The same things were measured in two ways. Each way mixes the same 10 hidden numbers, adds some noise and spreads widely along 7 directions of its own, which tell nothing about the thing.
Some things both ways: the first way, then the second way.
 -9  -3  -1 -12  15   7 -10 -30 -19  15   8  22  -4  -6  -6  19  20  19  28   7 -12  14   1  15  -6
-23  20   4  -3   4  16  -5 -24  14   3  13   2 -17  30  19   1   8   9  28 -16  24

 10 -13  22   0  -8  -6  18 -21  -4 -25 -10  17  -8  -3  15 -20 -17  -1 -19 -28   0  -8  -2 -12  24
-14  26  -4 -10   3  -3  16  15  33  11  -1  20   5 -12  -2  -9  -7  -3   7  -7 -21

-26   9   7  27  14  -7  14  -4   3 -20  29  19 -13   0  -5   4   5   4   2   0  -4  20  14 -25  10
-13 -15  16   5   9  -4 -12  14  -6 -10 -25  -1  18  -8 -16  -3   0 -19   6  12 -10

 -8  17 -12 -15  11   6 -15 -15 -12   0  -5  -5 -10   9 -20  21   4  -8   1  -7  -6   9   7  -6 -15
  2  15 -11 -17  14   5  26 -26  56  19  12  21  -7  16  -1 -10 -36 -17 -21  22  -1

 -6 -27 -10 -17 -10  -8  -1  12   4   9  -5  18  12 -13 -14   1  15   9   4  20 -25   8 -12  14  -3
 -5  -3  15  26 -13 -10   1   2  14  10  -7 -12  -5  11   8  -3  -7  20   1  10  -5

-12   3   2 -20 -38  15   5  19 -11   3   1  -5   6   7  -5  -9 -17 -16 -17 -24  -1 -21  -4   0  12
-11  -1   4 -10 -26  -1  17  -1  -7  -3 -14   6  35  -2  -9  -7  -4  -9  -7  15 -27

 21  11  18   8  -9  -1  -7  -5  22   1  21 -15 -23  12 -21 -18  -9 -24  -8  20  15  -1  23 -35   1
 21   4 -23  -8 -17  -2  21   1  -8   8  11   5  -4 -14  -6 -10 -22  10 -21  16   3

 28  -2  19  16   3 -13  -7 -14   9  -9  12   6  -8  -4  24 -15  -4  -4  11 -11  21 -14  18  -7   7
 10  -6   4  -9   2 -16  -2   5  27   0  -9  -4 -20   0   2   0 -13 -10 -33  -8  20

 19  -8  17  10   3  -6   6 -13 -12 -14  -4   9 -28  12  15 -14 -16  10 -15 -22   6   7  13  -8  13
  5 -36  20  -6  -1 -23 -23  -2  -4 -15 -10 -15   3   3 -17  17 -13  -3  13  15 -29

 -4  -7   4  -3  -1   0 -16  -3   3  -4  -6   0   2  -2 -26   0  15  11  -8  11  -5  10   7  -2   8
 -4  15 -22 -13   3   1   7   5  28   6   6  24 -10 -27 -12 -21   6  -9 -14  -4  -9

  5   1 -10  -3  -1  -2  -3   1   5 -23 -48  -3  13  -5 -30  13   9   6  -2  13   5   6  -1   5  -9
-32  25   9  11  12  13  10 -25  30  16   0  22 -11  30   2  10  -2  -5   3  18  -3

  4 -10   0  -2 -16  -6 -13   8  11  -3 -15   0  13 -12 -22  -1  20  11  -1  17   7   3   5  16  11
-14  26 -13  -6 -16  24   0  13 -21   1 -14   3   4 -17   8 -11  12  -1 -13 -16  22

-17   1  -2  -7   2   1   3   4   6  -6  11  -2  16  -7  -8   7  12 -14   7  25   2   9   2  -2  10
-31  19  17  12   3  -6  23   0  -1  22  -2  15   1  -5  -9  -5   8 -11  22  17 -13

 -6   7  -8  18 -25   0  18   8  -5   1   0  12   8  -1  -9  -3   9   3  -4   1   2 -12  -3  -3   5
 10   8  -9 -15  14   2 -16  -7  19  -2  15  -8 -34   1  16   4   4  -1  -5 -29  22

  6  -5  -1   3 -35   0  10  30   0 -26  -4  22   6  -9  10  -5   2  -9   9   3  10 -11   7  12  15
  7  13 -21 -43 -19 -13  -1  -6  11 -13  30  22 -47  10   5  24 -27  -4 -20  -2  -6

 19 -26   8  18   1 -22   7 -21  -4 -10  -5  24 -11   7   4  -7   7  18  -6 -10  -3  -3   5  -5   7
 -7 -29  24  -6   9 -19  -2   9  17  -3 -20 -11   9   5  -6   4   3  -8   0   6 -16

  4   1  -2  -9 -19   7  -2  10 -19   8   0 -13   6  14  -3 -14   4   8  -9 -25   4 -11  -9   7  14
-10  19  -8 -15  -1  -5 -16 -14  12  -2  22  16 -33   2   3  -7  -1   3  16 -21  16

 -6  -3  -6   2  16 -15   2  16  17  -1  -6 -15  -4   7  -6  12 -24 -16 -20   9   0   9  12 -22 -23
 -6  -7 -12 -20  -9 -11   9   5  -3 -11  -4  18   7 -21 -23  -4  26 -10  -3  11 -27

 18 -13   5   6  -2 -16  13  15   8  -8 -37 -19  15   5   5  -6 -17   8 -30 -13  22 -14   1  -6  -2
-10  14  -4 -11   1  10   4  16   4   9  -4   1 -13  -1   0   2  14   0 -12 -16   5

 13   3   3 -19 -23  12   6  -6  -9  19   7  -9  11   3   2 -17   7  -5   4  -9   8 -17 -14   7  12
 -8 -25  51   1  -6 -31  -9   0  -3  -5 -21 -20  19  15   1  22  -6 -12  10   3 -19

  6 -14  10  15 -14 -17  30  -2   7 -40 -23  26   8 -12  20  -8 -11   3   1 -20  14  -9  -2   4  17
-26  17  22  11   1  -3  -8  12  15   4 -20   3   2   4  -3   4  -1  -8   8  -5   1

  0  -7  -3  -7  -4   2 -21   6 -13  11  17   1   1   6  -9  -4  21  12   9   0  -8   5   2   8   6
-30   2  11  -8  -7   4  15  11 -14   1 -21   8  20   4 -19  -8   4 -12   0  16  -1

 15 -19  -4   1   5 -13   7   2  -6 -18 -36 -15  14  19   3   1 -12  -8 -17  -1   7  -9  -1  -3  -3
 11   3  -7   3   8   4  27   8  22  16  -3 -16  -3  -5  -7   2 -12 -36 -22  15  -8

 15  -7  -9   7   3 -12   8   2  -6  -9  -8 -19   1  28  -6 -10  -8 -14 -18 -12  -4 -11  -6 -24  -7
  0  -9   5  43   7   3  -7 -23   5   7   7 -19 -17  12  14  -7 -13  13  24  24  21

  1   8   5   1 -13   1   1   6   9  -7  22   5  -8  -3  -1 -16  -5 -22  -2  -2  -4  -4   7 -18   7
-18  -7  31  24 -11 -10   8 -12   5   9 -17  -2   6  27   3   8 -22  10  -2  30   0

-16  14 -21  -2  -3 -12   9  30  16   1  17   1   3  -9  -7   4   1 -20 -15  -5  -9   1  -2 -21 -12
  8   1 -23   6   8  13  11  20 -16  -4  -5   9   6 -24  16 -12 -19  23  -5  13  14

 12  -7  16 -19 -22  11  -5   6  -7 -17 -10  19   9 -21  13  -6   5   8  16 -13  15 -14   2  17  18
 -5  16 -17 -24 -12   5   5   6   8 -12  14  20 -19   9  10   8 -21   6  -7   2  -8

 -5   2  10  -1  -9   6 -13  12  -3  15  13   0   2  -7  15  -5 -17  -8 -15 -11  -4 -19  16  -8  -1
 -7 -18  -8 -15  -1 -20   0 -33  20  -5  19  27 -18   9  -7  -1  25  19   1  12 -26

Other things, the second way, with their names:
j634:   8  26 -25   9  -8  29   7   7  -1  20  -1 -13 -17  -7  10 -21 -23   8 -22  -2  39
j359: -24  24  -1 -16 -18   4  -6 -24   2  -7  23  25 -23  29   7  18  -7   9  19   2  -7
j779:   6 -15  12   0  -5  -4 -27 -22   2 -16  -7   2   0  13  32  19  10  10 -21 -17   1
j11:  27 -18  -4  -4  -2 -11  -3  15  11   0 -18  -8  19 -28 -11  -8 -21   1 -27   7 -18
j566:   8  17 -37 -11  -5  16  17   4   2   5   9  21  -1 -29  11 -31 -10  11 -18  -4  20
j35:   7 -10  11  11   6   1  24   7 -23  22 -15   1  43  -9 -18 -18 -19  12   1  31  -2
j569:   3   3 -11   1  -7  12  -7 -22   1   5   9  16  -3  13   3  -4 -27  12 -13  22   3
j798: -16   2  12   0  -3  32  25  10 -26   2 -33 -18  53   0   1  -5   1 -33   1  10   5
j768:   7  -5 -18  14  16   4  23  13  10   6  -9  -3  13 -24 -25 -17 -12 -16  -1  36  -9
j174:   3  -8 -21  -1   8   8  10  14 -10 -18 -19   5  18 -33   6  -5  -2 -26 -16  17  -5
j739:  14 -10   1 -18 -21  -4 -13 -23  -5  -9  28   5  -7  35  11  12 -26  29  -1   0  -8
j400:  18  15 -14  -4   3  12  24  19   0   8  -5  -7  30 -26  -9  -6 -15 -41 -11   7 -10
j525: -26   0  32   4   1  -8  16   4   4  18 -19  -2  -2  28  -7  12  -9   7  -3  19   3
j490:  25 -10 -14  -2  22 -15  -4   1  31  -6  -1   4  -1 -31   0   2  -4 -28 -19   5 -19
j143:  32 -17   5   6   5 -19   0 -17  16  11   9   5  19   2  -6   0 -27  22 -15  20 -19
j366:   2   2 -11  42  13  17   8  15   2  11 -30 -28  12 -35   7 -23 -10  -7  -1  17  25
j332:  11   5 -34  -9   2  11  19  11 -14   0   3   3  18 -37 -10 -21  16   7  16   2  -9
j599: -25  29   2 -15 -19  15  23  -4  10  20   4  16 -12  30  15  -9  -6  25 -14 -10  25
j172:  23   2 -30   1  14  -5 -24 -24  20   8  26   5 -34 -31 -13 -25   0  10   7  -7  14
j677:  23 -15  -3   5  21 -16  -1   1  21  10   2  -7  16 -23 -19 -15  -7  -6   3   7 -18
j804: -13  -8  24  -3  -6  13  22  23 -29   7 -43 -13  51   0   6  -3  -9  -3 -10   7   8
j475:  14   0 -16 -19  -4  11  -2 -18  21  -2  13  -9 -29  23  16   6 -12   1 -24  -9  20
j785:   8 -17   9 -18  12 -29 -21   6  26 -15 -15 -18  -1 -23 -12   8  12 -23   6 -22 -14
j78:  27   5 -28 -20   1  17   5 -16  13  -4  28  17   5  21   5   8 -27  17 -21  10 -15
j720:  20  -3 -10  -1  -3  27 -13  10 -39 -17  -5   3  49  -6   1   7 -32   6  -4  14 -10
j175:  20   3 -34   4  -4  24 -17 -24 -16 -15  41   5 -14  10  16   0 -21  22  19   9   5
j245:  -5 -12   9   0   0   6   3   2 -22  -6 -17  15  28   4   4   7  -7  11 -17  22  -6
j402: -11  18  -8   7   6  11  13  -3  -9   6  -7   8   4 -13   1  -3  -3 -17   3  12  14
j87: -10 -17  37   9  -7 -25 -15  -6   1  -4 -11 -19 -14  17   5  17  -1 -10   5  -3   0
j544:  -8  -1   1 -10  -7  -6  -4   6 -29  -8   6  11   6 -12  -4   1  15  14  22  -4 -12
j161: -23  -1   2   2   2   6   7   2  17   0 -22 -18 -22   7  16  -4  18  -2  -5  -5  21
j486:  -4  -2  15  14 -14  -9  -2  -5  12  11   8   5 -15  28   7   5 -20  16 -14  11  -6
j856:  -1   7 -24 -35  -9 -11   1   9 -18 -11  13  23  -8 -35 -11  -9  22  -5   5 -18  -8
j149: -28  25   3  -6 -14  14  15   9   3   8  -3  28  -7  28  -1   5  -9  17 -21  14  -1

Some of these things the first way, each followed by its name:
 -3 -14  -2  21 -15 -15  44  -7   2 -37 -29  21  19   5   5  10  -9 -13  11   4  17 -14  -5   1   5 : j400
-10  -6   5  26 -18   0  -1   3 -22   1  21  19 -15   5  18 -21  -3  11 -15 -19 -18   1   9   9  28 : j172
 26  -7  22  -1   7  -5 -23 -14   6  -9  -7 -13 -10   8  -3  -9  -2   6  -4  -1  22   5  21  -2  10 : j634
 -5 -11  -7  -9  18  -2 -23  -3 -20  20   3  10  -6  -2  13  19   6  16   9   3 -15  12  10  21 -14 : j475
 -3   0  -2   4  -8 -11  21  15  14   3  -1  -9   9   3  -7   0  -7  -7 -16   2  12  -3  -1 -15  -3 : j544
  6   5   4  -8 -24  11   3   6  -7  16   2 -14   0  13 -10 -18 -13 -10 -21 -11  -3 -17  -5 -14   4 : j332
  1 -18 -20   5   3 -22 -11   9  -7  -9 -23   5  -3   5  -6  10  10  12 -14  -4 -13  12   3  18  -4 : j569
  6  -4   2  -6   9  -4   2 -27   4   7 -17   4   3  -2 -25  17  17  20  21  20  16  13   1   9 -10 : j677
 14   5   7  -3 -30  -1   2   7  14  -7 -15  -3  -6  -4 -20 -13  -5  -1 -15  -8  15  -7   4  -5   8 : j11
  5 -23  -6  -2 -27 -11   8  23 -11   5  -3  15  20  -9  36  -8  -4   0   2 -17   0 -24  -8  33  10 : j856
-27  -3 -10  -8   2   7   8  15 -26   5   3   8  12   3  13  13  -5   8   2 -13 -11   2  -9   9  -1 : j175
 -8   2 -16  -7  22  -9   6   5  -2  17 -24 -11   0   7  -9  23 -17   7 -18  -3  -8   9  -4  -9 -36 : j78
 35 -10  12  -6  -9  -3 -13 -29   3  19 -14   0  -4  -3  -7 -15  11  17   5   2   9  -6  -2  14   3 : j143
 11 -14 -14  13  -3 -23   7  -7  -1  13  14   9  -7   8   5 -10  10  -3 -13  -9 -17  -6  -6  -5  -4 : j804
-21  16 -11  -3  16   5  -1  12  -5   1  15 -10 -12  13  -8   7 -15 -16  -7   1 -16  15   4 -25 -15 : j768
-18   5 -14   9  -6   6  -3  11 -19   2  27  12   2  -5  25 -15   0 -18   0  -7 -31  -1  -5   7  15 : j402
  4  11   3 -14 -22  17 -20  13  -9  11  13  -3   0  -3  -5 -12   1  -8  -5  -9  -7 -15   3  -6   4 : j161
